The same things were measured in two ways. Each way mixes the same 10 hidden numbers, adds some noise and spreads widely along 6 directions of its own, which tell nothing about the thing.
In the rows, zero is written as 128.
Some things both ways: the first way, then the second way.
[124 122 156 157 131 108 143 121 124  99 140 157 119 132 129 108 148 138
 125 167 131 142 120 127 163 148 119  98]
[125 115  79 112 132 141 138 172 141 136 113 111 103  95 151 133 137 145
 150  76 118 125 106]

[ 65 118 191  75  69 114 140 206  92  89 166 137 124 141 154 140 136  73
 115 151 130 124 157 109 155 166 165 159]
[ 99  82 131  76 136 121 166 128 134 154 105 126 157  90 188 160 129 117
 113 171 116 103 150]

[126 120 152 176 105 118 124 136 138 108 160 163 131 141 140 128 127 140
 137 167 140 132 133 122 134 129 122 118]
[185 115 103 136 140 134 154 165 170  93 105 140 155 124 158  96 116 141
 161  88 134 142 109]

[ 89 139 133  67 135 195 136 187  99 109 109 107 131 159 144  96 125  97
 155 101 147 110 146 135  99 110 116 129]
[153 144 100 161 125 119 136 138 121 143  93 136 103 102 115 131 126 126
 132  97 121 124 154]

[152 126 134 153 164 171 153 130 121 107 133 104 127 122 153  56 162 125
 107 105 161 127  77 144 126 115 144 135]
[129 100 139 115 152 119 174 185  98 139 125 114 148 146 108 148 138  83
 174 128 126 161  79]

[152 131 143 159 130 164 145 140 110 129 127 155 111 169 116  42 136 101
 162 112 138 138  71 159 109  91 125 136]
[175 165 196 102 154 171 132 105 104 155 121 142  81 170 149 147 143 131
 138 100 114 132 192]

[140 113 121 209 166 121 140 145 152 118 181  68  90 184 116 100  98 154
 121 134 176 113 112 177 120  73 143 146]
[169 151 146 136 139 151 139 163 121  81 132 131 129 159 126 119 113 136
 174  81 145 170 108]

[ 96 150 128 139 117 140 134 132 126 115 128 158 119 134 117 110 119 132
 154 141 132 134 136  90 148 160 136 142]
[ 87 128 126 149 167  86 135  94 124 130 115 120 143 146 128  90 152 149
  94 126  99 150  53]

[127 121 145 135  96 169 154 166  91 140 129 164 125 152 127 113 100 116
 165 142 149 123 153 116 150 138  96 129]
[156 123 160 108 139 126 147 151 127 130 138 132 124 101 121 142 114 101
 161 126 120 126 125]

[ 78 123 119 139 124 115 125 130 152 121 158 140 152 132 125 158 121 159
 133 144 118 133 141  88 144  96 128 140]
[147 115 141 128 148 129 125 105 160 125  55 117 110 130 145 141 130 131
 137 118 110 121 128]

[ 94 127 133 162 133  99 101 170 134 151 155 106 110 178  89  74  85 120
 154 118 183 109 146 169  94  93 186 157]
[194 146  89 123 150 161 127 204 142 118 106 132  98 173 127 108 130 146
 183  25 147 145  94]

[167  97 151 126 143 174 111 109 113 124 124 141 124 130 141  61 134 139
 143 129 155 126 103 175  91 137 122  95]
[130 132 172 125 129 149  94  66 141 134 102 119  91 146 145 178 114 104
 121 148 105 102 204]

[ 64 186 102 101 154 199 206 155 113  75  73 159 141 115 159 170 174 121
 143 118 102 135 168  50 168 138  66 127]
[140 147 141 144 122 115  65 104 147 187  36 103  60  60 105 178 140 101
 110 127 105  54 172]

[ 75 129 113 112 176 193 182 149  87  62 148 120  49 172 136 139 114 125
 180 132 115 128 130 139 124 142 107 153]
[100 127  79 170 110 109  98 145 120 131 136 112 116 128 125 135  97  84
 113 126 102 112 129]

[100 143 119 108 129 229 161 173  64 112 107 172 102 161 123  80 107  95
 212 103 146 125 117 127 115 125  89 139]
[136 138 159 155 139 120  98  92 127 180 102 111  65 114 111 151 138  85
 119 142  76  97 158]

[149 121 150  86  87 132 114 125 120 132 119 153 131 107 132 119 120 123
 112 149  99 133 144 102 147 220 149 123]
[125 120 128  98 134 162 137 135 127  82 149 133 136 172 166 120 105 164
 129 100 130 142 109]

[ 72 144 106  66 126 117 163 126 142 102 143  71 122 122 113 195 126 133
  83 143  95 116 150  64 189 158 144 167]
[113 116 114 116 159 129 155 169 112  96 153 124 158 156 154 105 112 144
 146 114 141 171  80]

[111  90 141  97 128 118  85 135 133 173 137  91 146 151  94  96  88 140
 133 122 179 101 150 166  99  92 158 123]
[102 153 106 165 138  93 107 107 134 155 129 115 135 122 134  98 153 146
  74 145 118 117 109]

[143 124 146 105  95 136  82 144 137 177 109 131 162 151 122  96  87 137
 146 141 154 112 182 132 106 135 124 108]
[118 142 155 134 114 104 159  79 149 103 132 105 116 149 107 170 131 135
 140 171 146 152 125]

[138  92 124 162 142  92  98 116 156 140 189  92 132 141 113 105 107 163
 107 136 144 125 100 155 115  84 162 138]
[162 123 126 128 145 146 131 155 124 120 125 135 123 161 138 106 116 125
 140 103 116 134 111]

[160 111 161 164  99 135 115 112 134 143 139 178 134 170 138  92 116 148
 174 178 123 144 137 137 125 103  80  90]
[149 153 118 124 125 108 138 113 132 162 120 148  88  89 122 129 126 143
 104 125 123  92 161]

[132 108 140 190 138 104 124 155 148 119 182 102  98 194 111 104 103 132
 130 139 141 123  95 179 107  62 149 142]
[123 129 152 133 121 136 176 121 131 104 155  97 148 166 148 152 156 126
 155 159 139 183 122]

[178 117 145  98 128 187 116 142 104  99  92 160 140  87 168  92 152 119
 103 118 110 134 109 144  99 198 120  81]
[121 116 121 166 101 143  98 127 112 134 155 134 151 104 119 109 117 104
  90 152  97  90 144]

[126 139 127 101 113 147 124 131 114 123 120 175 120 138 135 137 123 122
 169 155  91 133 164 115 115 163 110 132]
[172 127 122 122 115 136 122 127 136 123 166 168 130 156 120 122  85 108
 119 126 128  94 172]

[125 133 155 113 137 180 142 167 126  75 119 115  98 185 164 114 132 114
 137 135 114 129 131 159  88 121 106 112]
[117 117  95 142 106 141 214 148  99  63 147 145 184 128 126 147 112 155
 171 107 171 201 151]

[124  96 165  95 131  95  92 142 148 111 148  58 148 108 136 111 135 131
  54 133 173 101 127 157 122 147 185 109]
[ 94  92 137 127 147 132 143 144 103 131 149 129 176 110 141 130 122 112
 131 158 125 142 135]

[123  63 135 157 141 106 116 120 137 145 196 102 122 158 112 127  87 177
 125 149 137 128 115 151 134  75 130 124]
[104 122 137 142 108 117 144 127 137 108 126  86 126 133 148 166 129  95
 141 166 112 150 110]

Other things, the second way, with their names:
(123): [ 85 109 135 156 148 125 139  97 121 124 128 115 176 106 162  92 160 163
  91 158 106 146 103]
(523): [155 166 143 138 103 117 101 150 141 132 158 110  88 123 127 146 105  78
 131 137 109 110 131]
(291): [110 109 158 105 114 154 136 107 107 108 152 130 120 138 116 176 105 107
 148 125 114 130 154]
(362): [139  91 113 110 172 139 193 140 123 108 157 143 129 151 155 100 108 153
 171 106 116 179 112]
(52): [ 96 119 116 125 130 114 163  76 162  98 106 116 149 135 176 139 143 175
 114 145 135 151 129]
(744): [124 103 123 133 124 130 130 126 123 138 141 127 132 144 126 124 123 108
 113 151 103 111 115]
(434): [104 149 146 107 140 148 113  70 135  79 126 135 112 152 159 110 119 211
  93  96 127 134 114]
(974): [148 173 155 148 115 141  90 129 105 111 112 126  83 133  97 150  97 116
 128 101 127 115 147]
(237): [149 124 152 105 130 136 110 100 175 127 137 103  87 202 141 165 119 105
 142 164 125 112 137]
(553): [ 85  93 177 109 139 141 144  80  98 121 143 131 142 102 115 162 120 121
 132 152 109 135 150]
(288): [149 125 127 147 132 129 178 122 141  92 139 129 143 131 129 113 134 152
 157 118 131 174 112]
(650): [114 102  93 126 146 105 130 128 138 147 134 131 118 125 144 116 107 117
 117 133 103 114 120]
(674): [126 137 123 166 130 105 145 126 133 123 155 115 143 143 131 109 132 114
 121 158 115 154 108]
(558): [ 83 173 155 165  99 103  92  95 132 117  91  80 130 106 141 160 152 120
  81 162 119 122 115]
(282): [113  76 145  84 173 145 156 112  93 132 138 160 133 152 103 120 111 152
 139 108 118 131 107]
(209): [128 117  82 135 122 136 151 140 156 102  54 110 122  92 132 141 151 182
 152  71 143 142  94]
(733): [167 137 162 187 112 139  95 129 145 121 125  95 111 127 108 119 130  80
 140 146  88 121 103]
(750): [ 89 113 115 149 144 128 113 127 126 133 104 110 171 134 141 113 160 145
  99 134 117 131  91]
(99): [174 130 103 160 122 131 150 173 158 116 124 116 155 129 120 122 145 125
 172 120 158 150 115]
(311): [109 110  98 115 142 146 155 133 114 123 120 137 129 115 124 122 143 191
 131  82 139 140 108]
(460): [169 111 147 111 129 143 165 173  98 122 142 151 151 132 112 132 109  96
 157 117 128 131 129]
(71): [104 100 116 151 138  89 151 157 107 180 161 112 149  94  93 123 147  81
 129 182 109 126  92]
(635): [ 87  88 113 155 124 124 139  99 139  86 115 112 174 142 133 141 113 130
 125 170 131 149 126]
(595): [105  85  99 115 141 123 156 163 105 160  82 123 133 106 106 164 135 113
 149 129 135 119 121]
(870): [ 94 119 131 108 121 138 109 107 132 130  89 113 121  84 150 159 130 162
 100 137 127  95 149]
(732): [106 144 205 163 125 117 153  53 124  93 149 117 196 135 112 150 157 139
 123 204 163 176 156]
(698): [182 143 115 139 144 152 154 158 140  67 131 151 163 172 143  87 109 172
 159  75 164 172 118]
(474): [142 103  77 121 178 122 141 102 153 174 119 152  81 106 108  91 146 187
 134  77 107 108 115]
(132): [ 53 105 134 141 137  64 177   4 162  95 149 124 158 142 159 126 122 157
  83 201 103 159 124]
(978): [167 131 107 141 104 135 130 160 152 127 145 114 102 126 124 142 115  99
 156 130 125 119 131]
(790): [130 113 131 100 117 133  99 116 156 145  69 127 138 103 151 166 126 119
 101 132 125  67 162]
(236): [158 131 129 147 101 137 119 133 134 130 137 128 108 124 122 144 108  87
 131 128 105 105 158]
(320): [142 126 107 156 117 118 141 179 137 136 186 102 141 123  99 128 132  89
 160 154 136 143  97]
(429): [106 140 155 155 113 107 152  79 107 139 149 118 106 126 109 157 127 103
 115 184 110 139 162]
(436): [153 171 113 159 128 119 102 141 146 154 126 124 137 138 129 101 165 143
 100 115 139 116 118]
(480): [ 84 110 141 136 146 108 115  87 121 149 111 120 143 108 110 149 139 117
 109 154 113 114 133]
(573): [185 137 107 131 120 145 172 123 171  70 123 145 121 145 131 126 116 177
 177  76 158 162 135]
(820): [168 113 173  89 120 170 113 141 129 166 143 123  99  97  98 174 138 103
 160 137 125  80 163]
(92): [157 173 155 172 117 155 146 141 102 116 189 118 113 121 130 110 142 135
 148 126 122 172 144]
(392): [ 73  80 128 116 179 145 115 133  90 174  95 119 135  81 115 176 132 124
 154 138 142 123 182]
(349): [161  95 104 164 149 160 159 146 140  87 113 135 153  95 132  83 128 160
 178  68 109 172 101]
(580): [121 106 106 116 150 132 137 160 127 144 100 108  97 134 115 129 145 137
 148  99 112 130  68]
(652): [127 126 140 116 137 126 135 148  97 146 120 132 106 119 132 135 114 103
 125 110  99 117 122]
(120): [125 165 143 204  90 118 121 119 135  59 143  97 159 123 138 106 126 123
 115 144 116 167  93]
(865): [140 136 173 158 142 119 113 111 116 173 147 127 135 113 135 115 134  89
  96 200 101 105 169]
(721): [147 142 127 197 137 130 129 113 132 135 157 120 139 141 124  72 162 136
 112 145 104 150 109]
(536): [115 129 168 110 118 128 102  98 134 119 136 112 103 127 116 166 108 105
 127 150 115 105 134]
(196): [148 170 134 124 136 153  81 113 117  96 141 165 125 159 138  85 102 182
  83  67 136 108 135]
(908): [144 129 145 119 134 149  97 130 135 143 125 133 128 114 139 118 127 127
 111 120 114  91 141]
(455): [151 132 163 142 127 140 113 136 123 129 144 117 127 141 117 140 118  87
 144 146 119 124 140]
(660): [124 103 139 130 150 120 143 126 154 143 104  98 141  96 115 141 164 136
 158 148 136 139  98]
(213): [128  99 126 138 151 129 109 149 123 135  69 129 153  98 142 131 109 105
 128 124 114 108 140]
(433): [108 138 108 112 145 115 127 154 111 150 125 128 133 129 132 133 136 135
 116 107 140 122 113]
(77): [ 88 105 181  81 139 143 164  92  75  86 125 146 126 137  96 168  99 158
 139 115 139 149 120]
(153): [100 112 132  96 161 116 117 129  92 193 109 128  71  98 104 182 111  93
 139 128 111  95 175]
(518): [120  89 160 124 171 141 144  57 122 107 136 167 160 149 125  96 117 167
 117 131 111 139 143]
(235): [160 154 124 141 137 124 134 133 133  91 115 148 125 104 141  83 108 168
 120  74 121 136 102]
(845): [ 88 106  49 169 137 117 142 130 152 144 133  98 142 123 120 127 167 159
 138 143 150 151 117]
(102): [128 136  94 161 100 146 111 166 143 132 137  89 124 121 148 149 142 107
 143 132 130 129 138]
(176): [154 109  99 128 144 136 146 170 148  99 110 123 124 102 127 143 103 129
 196  88 146 153 131]
(695): [133 124 133 124 125 134 125 146 121 142 123 123 138 130 113 147 134 123
 132 140 147 117 134]
(2): [138 120 112 159 122 142 152 100 142 107 114 119 108 143 117 136 133 151
 150 125 128 155 141]
(189): [126 119 111 124 123 109 111 123 150 177  74 114  94  74 140 146 137 114
  95 146  96  66 136]
(866): [171  98 140 118 155 142 124  86 162 119 108 141  88 173  87 123 112 146
 157 106 116 113 113]
(7): [113 132 113 115 154 133  86 124 159 132  50  96  75 120 147 144 135 167
 125  86 120 106  98]
(860): [123 117 140 120 152 135 122 143 100 149 112 139 136 110 121 132 125 122
 126 115 122 114 137]
(584): [129 121 143 106 105 159 113 121 146 132 111 114 131  93 124 179 144 135
 140 126 146  99 161]
(438): [110 107 116 117 153 109 178 168  92 167 195 141 162 121 130  91 146 118
 121 144 111 144  87]
(101): [ 85  98 106 104 175 122 139  83 134 166 104 121  92 154 127 139 151 170
 124 123 115 126 120]
(498): [ 83 111 139  87 120 138 135 108 128 148  86  99 117 109 146 218 142 132
 133 160 154 111 184]
(895): [138 162 176 165 126 124 120  79 146 115 156 109 129 128 139 122 139 138
 111 186 129 142 152]
(338): [145 144 120 185 131 136  79 127 170  91  87  86 114 160 147 118 125 109
 139 109 104 142 101]
(284): [138 165 134 124  98 123 117 142 133  96 109 114 113 151 143 167 105 116
 124 121 146 122 139]
(701): [167 148 139 240 126 107 134 105 177 121 130  82 155 144 118 105 169  92
 152 195 121 178 124]
(535): [196 150 122 122 102 157 127 168 133  65 157 167 130 143 164 110  60 109
 145  63 116 125 159]
(125): [161 136 153 187 101 145 113 157 134  83 126  89 129 155 112 156 106  56
 177 144 118 157 126]
(966): [ 92 105 104 141 152 115 146 104 119 116 138 136 151 137 120 113 124 158
 121 128 127 151 114]
(656): [168 172 127 200 123 121 114 161 108  97 173 147 165 147 119  55 111 123
 108 110 124 149 103]
(229): [178 161 127 154 146 156  75 133 142 130  29 138 110 100 143 122 140 155
 125  46 130 103 167]
(949): [114 125 149 139 114 116 116 118 132 123 107  99 118 144 113 169 127  82
 134 150 113 125 116]
(484): [125 116 130 170 110 102 164 135 128 114 168 115 163 106 104 126 131  89
 147 160 113 160  99]
(680): [116 126 101 160 121  85 150 137 117 162 145 130 149  71  84 111 146 123
 107 151 123 113  98]
(854): [145 116 141 124 136 139 121 145 124 138 138 136 146 145 117 129 124 106
 133 140 132 113 135]
(785): [150 123 105 149 163 127 162 167 100 138 210 154 144 177  85  80 121 127
 161 113 141 169 104]
(590): [115 141 122 119 128 122 134 112 125 102 116 143 147 144 141 130 115 160
 101 113 146 125 131]
(327): [104 132 147 126 159 130 137 114 111  98 131 129 142 146 131 124 129 156
 139  99 134 167 108]
(742): [117 101 114  93 133 102 167 177  98 207 165 131 125 102 132 166 121  56
 134 189 120 101 164]
(334): [114  83 102 108 133 104 151 134 120 171 132 148 143 101  97 149 117 100
 123 152 124  90 140]

Some of these things the first way, each followed by its name:
[118 128 143 149 112 155 129 166 130 127 130 148 113 175 131 119 103 122
 148 126 128 126 144 140  95 122 135 143] -> (695)
[120 139 154 186 129 144 140 170 135  86 126 154 120 156 156 107 138 128
 134 144 142 134 137 137 120 123 116 103] -> (209)
[140 115 111 115 132 187 171 118 105 136 123 129 140 127 132 144 120 153
 143 141 126 125 137 100 170 116  60 115] -> (235)
[ 48 135  85 139 130 115 163 148 137 124 171 136 117 161  90 191  88 150
 156 136  85 135 140  71 166  78 117 176] -> (580)
[ 73 199 161 161 104 106 165 154 144  67 103 181  92 160 137 131 156 106
 139 171  98 151 176  68 165 214 147 147] -> (433)
[ 89 166 119 163 138 121 156 185 157  68 162  79  80 188 131 153 117 113
 114 135 138 109 146 135 120 114 155 174] -> (698)
[124 119 147 115 111 160 123 199 115 105 161  81 111 166 133  93 104  91
 115 109 177  99 106 171  99 112 163 155] -> (865)
[ 80  86 154 107 106 129  94 127 147 137 149 141 158 126 132 148 101 166
 124 140 132 130 153 100 121 126 148 122] -> (213)
[107 129 133 108 141 131 144 136 129 104 113 134 124 128 120 141 141 128
 120 132 107 130 128 125 134 139 127 111] -> (102)
[122 104 154 110 123 137 118 140 127 163 101 126 167 117 132 106 121 151
 105 124 151 123 168 112 140 150 136 102] -> (558)
[154 170 154  88  84 215 131 168  88 118  54 197 132 142 154  83 132  79
 183 135 138 120 169 126 102 204  84  96] -> (573)
[ 88 120 112 156 123  82 119 145 175 137 180  95 130 167 123 183  75 180
 113 162  91 133 179  84 155 107 133 148] -> (77)
[159 129 132 105 124 165 126 118 120 140  87 140 140 117 119 102 126 127
 128 133 143 115 137 134 128 161 108  95] -> (320)
[ 68 104 160  74  77 103 124 118 126 144 156 167 140 163 110 155 110 133
 168 169  74 146 150  84 155 111 120 144] -> (742)
[ 99 161 123 115 113 137 127 188 135 107 124 104 116 151 129 129 101 110
 112 118 131 114 159 112 127 168 160 151] -> (656)
[122 151 119 109 156 223 197 154  83  83  98 109  94 124 143 106 148 102
 131 106 166 109 122 126 148 171 110 144] -> (7)
[118 116 150  68 114 135  77 138 153 106 122 103 151 107 154 138 123 140
  84 133 129 112 157 125  94 185 168 105] -> (635)
[139 118 117  75 120 202 139 117 107 164  84 172 155 111 122 127 123 128
 158 106 109 123 132 110 108 132  98 122] -> (854)
[152  81 151 161 156 168 129 147 115 127 160  85 109 164 134  62 110 136
 131 111 196 109  94 203  90  81 140 127] -> (860)
[104 122 154  96 108 145 117 161 120 141 126 132 125 159 135 119 100 125
 146 138 129 121 177 127 111 155 143 138] -> (590)
[147 103 128 105 118 176 117 112 125 150 131 145 136 165 125 106  97 154
 172 141 104 135 117 134 109  92  81 100] -> (429)
[135 104 155 114 120 109 120 135 106 126 151 136 127 115 144 113 129 136
 123 165 123 134 156 125 151 184 135 112] -> (535)
[187  96 142 162 119 136 122  91 136 151 137 148 118 138 122 112 102 166
 131 167 124 133 125 138 139 155 107  98] -> (434)
[117 125 105 134 130  69  73  86 193 157 158  99 132 166  74 131  84 171
 137 157 124 115 135 138 108  81 153 129] -> (785)
[110 148 153 175 116  79  99 163 160 139 122 149 134 161 107  90 123 120
 134 139 158 123 159 147 104 123 172 128] -> (436)
[117 121 103 121 172 186 164 136 105 118 128 116 120 126 136 119 133 139
 140 105 134 121 124 129 125 111 110 140] -> (949)
[119 137 144 170 116 106 117 147 153  94 163 126 100 166 129 113 112 133
 127 160 128 129 124 135 127 137 153 133] -> (674)
[157 151 118 181 148 158 169 113 132 101 119 156  85 151 130 128 132 145
 147 152 105 139 133 124 136 166 103 131] -> (196)
[114 118 106 170 129  98 125 114 147 145 184 143  95 167  89 147  84 154
 169 159 117 125 136 136 125  97 138 164] -> (237)
[125 125 110  88 144 161 133  73 148 116 108 135 140 116 124 156 136 166
 134 147  95 129 132  99 137 131  88 100] -> (966)
[113 146 115  91 109 164 131 145 115 118 120 144 129 124 128 129 119 117
 140 126 108 123 138  98 128 167 127 146] -> (282)
[191 100 140 139 159 218 145 175  88 108 120  79 106 131 162  59 116 119
 106  96 192 102  98 195 101 148 119 101] -> (120)
[151  93 146 179 111 117 133  95 127 137 174 175 108 166 107 101 113 151
 165 168 106 150  83 141 144  88 106 120] -> (438)
[117 118 107 155 119 132  84 104 184 151 126 163 166 152  92 146  89 176
 152 128 124 127 111 122  93  54 109  96] -> (701)
[140 124 148  61 113 154  98 139 120 137  94 109 174  91 142  75 145 112
  94 114 164 109 130 130 121 160 145  98] -> (71)
[128 153 125 103 138 163 142 156 135 110  87 109 151 124 138 118 155 109
 108 110 151 105 139 137 110 124 124 115] -> (99)
[ 85 144 133  76 109 139 116 202 103 124 111 121 146 131 128 120 107  98
 132 122 154 103 177 118 130 156 137 122] -> (484)
[129 151 130 154 115 142 143 155 139  91 130 144 116 153 139 123 131 121
 134 148 127 127 123 120 138 130 107 117] -> (288)
[121 147 107 165 115 202 157 201  91 105 126 176  96 153 132 113  87 109
 169 102 131 128 119 120 118 151 112 146] -> (733)
[ 91 129 121 117 119 113 127 184 133 124 159 106 145 141 137 135 119 116
 111 119 119 122 149 113 127 106 154 156] -> (460)
[118 103 147 116 134 125  76 120 158 131 132 115 119 180  95 109  97 144
 149 136 161 109 125 195  60  86 146  97] -> (845)
[111 118 170 108 135 119  94  84 184 101  97 103 151 123 130 122 148 167
  81 148 153 122 130 132 115 146 154  75] -> (392)
[143 147 139 151 127 153 128 163 162 124  90 114 142 158 136 121 126 126
 107 120 162 107 153 150  94 112 123 107] -> (732)
[135 108 115 159 128 159 155  99 117 151 134 181 116 144 112 154  93 175
 176 164 104 139 152 100 157 135  71 118] -> (536)
